The rows of a group lie close to one hidden flat surface of 11 dimensions, which may be shifted away from zero. Surfaces can cross.
In the rows, zero is written as 128.
Some rows, each with its group after it:
[144 143 144 118 136 158 130 131 153 164 123 114 127 138 129 141 152] => teg
[138 112 126 112 134 150 133 179 123 154 162 102 140 103 125 120 174] => Poma
[108 131 127 110 149 188 137  97 106 170 125 118 154 150 145 130 104] => Poma
[ 93 119 122 101 120 117 134 115 102 139 161 152 145  90 127 128 142] => Poma
[148 120 179 137 161 144 117 146 149 161  72 111 140 131  98 122 119] => Pafa
[ 84 104 127 133 100 186 104 139 123 159  89 196 137 131 176 103 119] => Gez
[102 122 226 155  85  97 119  57 166 160 179 157 135 129 148 159 175] => teg
[133 116 119 132 125  99 132 167 107 122 136  85 132 106 127 125 134] => Pafa
[134 105 168 134 121 120 114 147 112 128 107 143 130 152 117 137 118] => Gez
[124 121  90 127 114 151 125 174 126 163 101 134 102 158 162 153 145] => Gez
[102 147 108 112  62 132 168  60 162  97 162 166 131 166 167  84  88] => Pafa
[169 106 151 140 145 180 127 153 101  81 151 118 126 177 129 118 130] => Poma
[109 100 155 110 127 178 127 130 138 200 109 147 168 153 128  98  91] => Gez
[114 162 143 113  70 132 113 112 125  98 159 180 108 128 166 128 199] => teg
[170 138 185  87 151 153 134 118 172 181 169 130 155 149  71 134 150] => teg
[119 125 162 107 117 128 143  88 135 106 124 196 132 147 114 112 117] => Gez
[139 116  86 125 162 203 154 133 128 134 116 145 108 182 153 137 117] => Poma
[158 158 144 116 153 196 100 137 142 119 108 112 159 110 113  69 118] => Poma
[128 143 179 131 163 143  98 130 116 161  67 114 141  98 114 149 146] => Pafa
[151 109 174  81 151 132 133 201 153 209 114 134 145  91  74 138 187] => Poma
[ 95 109 106 120 150 122 150 106  65 110 161 125 133 100 140 152 132] => Poma
[118 124 114 107  82  75 141 153 125 173 139 123 111 169 135 169 149] => Gez
[141 120  76 146 162 111 149 135 127 131 135 108  92 162 120 169 130] => Pafa
[133 149 115 137 115 100 112 138 118  79 128 154  93 108 139 152 177] => Gez
[104 196 126 140 132 177 134  39 142  86 148 140 101  97 194 136 203] => teg
[ 77 143 122 132 147 126  93  58  85 124 110 197 129 109 130 164 119] => Pafa
[143 119 161 141 146 118 136 126 124 112 178  86 136  96 121 139 159] => teg
[122  99 135 160 133 115 161 126 141 106 131 117 108 121 149 124 139] => Poma
[138 157 125 111 103 171  91 134 119 122 135 158 127 157 144 127 149] => Poma
[118 107 131 163 131 134 132  99 126 123 140 119 125 165 147 132 100] => Gez
[116 126 123 109 128  95 149 140 103 166  90  92 130 142 123 157 111] => Gez
[122 135 137 144 113  97 108 137 139 118  94 133 119  93 134 133 132] => teg
[ 85 123 204 153  97 142  85 109 136 181  44 160 143 120 167 130 124] => Pafa
[100 120 155 152 122 150 114  93 123 150  82 158 123 155 162 155 104] => teg
[160  99 171 144 125  96 146 108 185 140 234 128 127 146  98 154 153] => teg
[143 181  64 131 168  95  95  98  99 107 136 102 113 123  95 182 113] => Gez
[119  71 106  94 131  83 141 222  71 186  82 102 144 132  94 152  86] => Poma
[111 143 157 127 114  77 112  86 100 131 177 136 121 107 129 202 174] => teg
[148 125 125 181 138 114 154 106 142  62 100 114  77 170 156 145 116] => Pafa
[107 169 111  81  97 167  96 136 127 195 142 154 134 119 153 157 195] => Pafa
[ 96 148  90  86 163 118 163 111  73 124 135  82 151  50 126 123 138] => Gez
[105  99 139 121 134 144 191 115  98  91 152 122 130 107 160 103 148] => Gez
[ 95  77 159 136 105  92 104 136  67 153 116 165 146 157 125 175  70] => teg
[ 93 124  94 109 120 161 136 141 105 204 104 114 133 148 167 154 129] => Gez
[133 165 119 145 158 134 113 118 142 107 110 112 113  61 133 126 176] => Pafa
[ 96 155 126 129  84 132 129 100 134 122  86 155 113 145 173 121 132] => teg
[130 166 115  97 134 118 132 113  99 122 104 117 126 129 121 157 124] => Pafa
[142 122 104 113 135 119 148 153 144 146 121  98 138 135 101 102  95] => Pafa
[130  88 146 119 135 126 120 209 110 175  88 110 140 101 120 134 146] => Poma
[109  98 101 110 136 177 132 133 100 130 142 175 139 138 141 113 107] => Poma
[166 101 220 172 135 125 145 171 153 145 142  47 112 137 144 149 205] => Gez
[146 151 132  89 113 123 146 126 126 118 149 118 141 137 107 119 123] => Pafa
[127 111 134 125 123 149 161 129 123 165 131  82 136 178 150 130 104] => Pafa
[152 127 166 148 141 151 124 137 118 103 103 111 121 156 135 133 132] => Poma
[114 141 161 127  95 117 136  96 156 119  86 155 133 140 135  88 102] => teg
[114 117 210 130  94 131 104 114 150 133 160 167 164  90 124  87 156] => teg

New rows. What belongs after each?
[124 143 141 114 133 152 145  95 144 140 108 155 119 155 134 136 136] => Gez
[118 113 156 176 135 157 132  79 152 136 161 129 111 142 176 167 155] => teg
[126 113 178 117 135 199 106 124  77 106 141 179 155 147 138 118 133] => teg
[138 164  75 155 169 107 135  96 188 117  76 133  78 124 112 143 131] => Pafa
[110 164 165 132  76 145 119 145 123  96 142 101 131  59 187  74 235] => teg
[148 100 189 157 124 131 140 139 118  98 122 102 126 160 141 128 122] => Pafa
[119 116 135 130 145 120 134 125  97 148 178  85 142 109 129 149 158] => Pafa
[120 129 166 116 120 144 125 131 151 190 112 135 135 131 136 142 165] => Poma
[144 168  76 123 179  89 148  88 155  98 140 116 107  95  84 133 136] => Pafa
[149 112 143 172  86 138 124 178 130  49  87 122  95 136 181 101 132] => Pafa
[102 141 144 134 158 135 127  52 110 153 171  86 160 107 131 143 127] => Gez
[137 118 137 141 158 185 106 150 146 153 108 122 144  91 133 109 127] => teg
[ 95 129 153 134 132  79 137  95 103  87 168 158 118  38 132 154 204] => Poma
[122 124 129 143 151 180 114 125 124 150 111 138 124 139 152 142 140] => Pafa
[102 138 104 131 134 168 108 102 156 172  80 168 131 119 148 130  95] => teg
[120 144 121 133 154 129 118 104 123 135 112 143 121 117 118 148 136] => Pafa
[163 130 158 148  95 126 130 142 142 102 150  98 117 186 138 122 138] => Poma
[148 150 160 127 109 137 117 139 144  99  92 139 119 121 133 113 141] => Pafa
[162 107 145  93 133 164 107 182 159 170 186 168 150 130  77  99 168] => Pafa
[159 171 112  94 154 196 107 134 125 125 134 125 139 129 118 113 148] => Poma
[109  63  98 127  99 214 100 184 105 182 129 198 134 202 173 133  91] => teg
[141 137 121 107 183 148 126 111 119 142 117 105 163 121  78 108  75] => Gez
[142 158 149 103 127 124  92 134 136 158 117 156 131 124  98 150 158] => Gez
[ 93 171 109 120  84 108 133 113 106  96  75 120 118 107 174 105 139] => teg
[114 120 104 168 131 108 128 118 131 106 143  84 130  88 147 106 117] => Gez
[141 114 137 169 131 125 128 150 139 105  89 109 110 129 147 131 121] => teg
[ 95 144 119  67  61 107 127  79 145 144 148 231 158 163 102  91  68] => Pafa
[144 153 159 134 144 128 103 122 162 167 104 107 134 119 107 134 143] => Gez
[ 99 109  33  55 168 195 152 186  35 136 141 118 168  67 130  95 115] => Gez
[ 90 117  96 150 135  76 176  66  89 148 157  83 102 186 157 202 108] => Pafa
[130  90 145 162 114 138 131 134 192 176 148 153 112 168 134 114 143] => Pafa
[ 99 141  91  76 106 118 165 157  91 133  79 153 101 117 157 152 164] => Gez
[104 130 138  88 146 208 158 128 131 196  84 131 146 120 156 113 146] => Gez
[159 131  89 154 142  76 100 128 118  82 146 120 114 163  85 147  75] => Gez
[139 166 146  72  85 162 189  88 148 121 190  78 161 153 151  83 123] => Pafa
[137  88 124 149 119 111 153 132 146 148 194  76 143 165 121 105  97] => Gez
[150 117 127 126 134 141 137 161 114  98 107 150 103 154 128 139 141] => Gez
[124 135 159 119 122 127 141 116 118 119 117 152 111 135 140 151 169] => Gez
[105 161 128 101  84 119 127 117 101 143 159 110 134 113 164 154 173] => Pafa
[121 147 160  99  74 131 127 136 123 105 137 151 139 127 143  79 164] => teg
[143 117 155 133 128 141 127 174 129  74  48 183 101 117 131 108 142] => Gez
[131 180 207 105 111 145 135  66 102  83 151 111 143 110 149 143 177] => Pafa
[129 143 162 209 156  98 148  74 159  89  69  79  77 133 165 167 145] => Pafa
[138 109 225 152 133 165 116 127 127 122 117 119 154 119 138 105 143] => Pafa
[158 146  94 133 146  96 159 124 171 123 101  96  96 154 108 149 102] => teg
[144 103 161 136 145 160 134 149 131 116 153 130 133 114 128 110 160] => Poma
[140 101 140 136 141 160 150 110 122 161 166 107 125 217 134 162 115] => Gez
[ 95 108  73 140 128 119 112 133 124 158  55 154 126 133 139 139  37] => teg
[161  92 168 189  96 103 114 169 195  99 132 152  92 140 139 123 153] => teg
[155 135 123 139 141 122  77 139 113  68 137 179 121 124  92 131 122] => Gez
[159  94 126 124 167 126 184 140 106  92 181 100 114 152 106 140 134] => Poma
[137  96 170 125 148 159  90 175  99 170 144 104 175 106 103 116 133] => Gez
[124  92 157 154 105  96 127 130 167 135 136 140 137 120 119 107  95] => teg
[114 143 100  84  74 116 145 143 124 149 127 136 132 161 138 104 123] => teg
[ 60 115 171 107 129 148 187 107  69 157  86 101 140  81 192 141 169] => Gez
[121  66 137 158 104 128 129 181 173 191 142 115 139 141 136  89 124] => Pafa
[155 136 149 131 160  63 138 120 139 116 155 104 117 115  69 150 158] => Pafa
[113 143  81 134 134 122 157 101 147 149 154  92 114 127 148 139 141] => Pafa
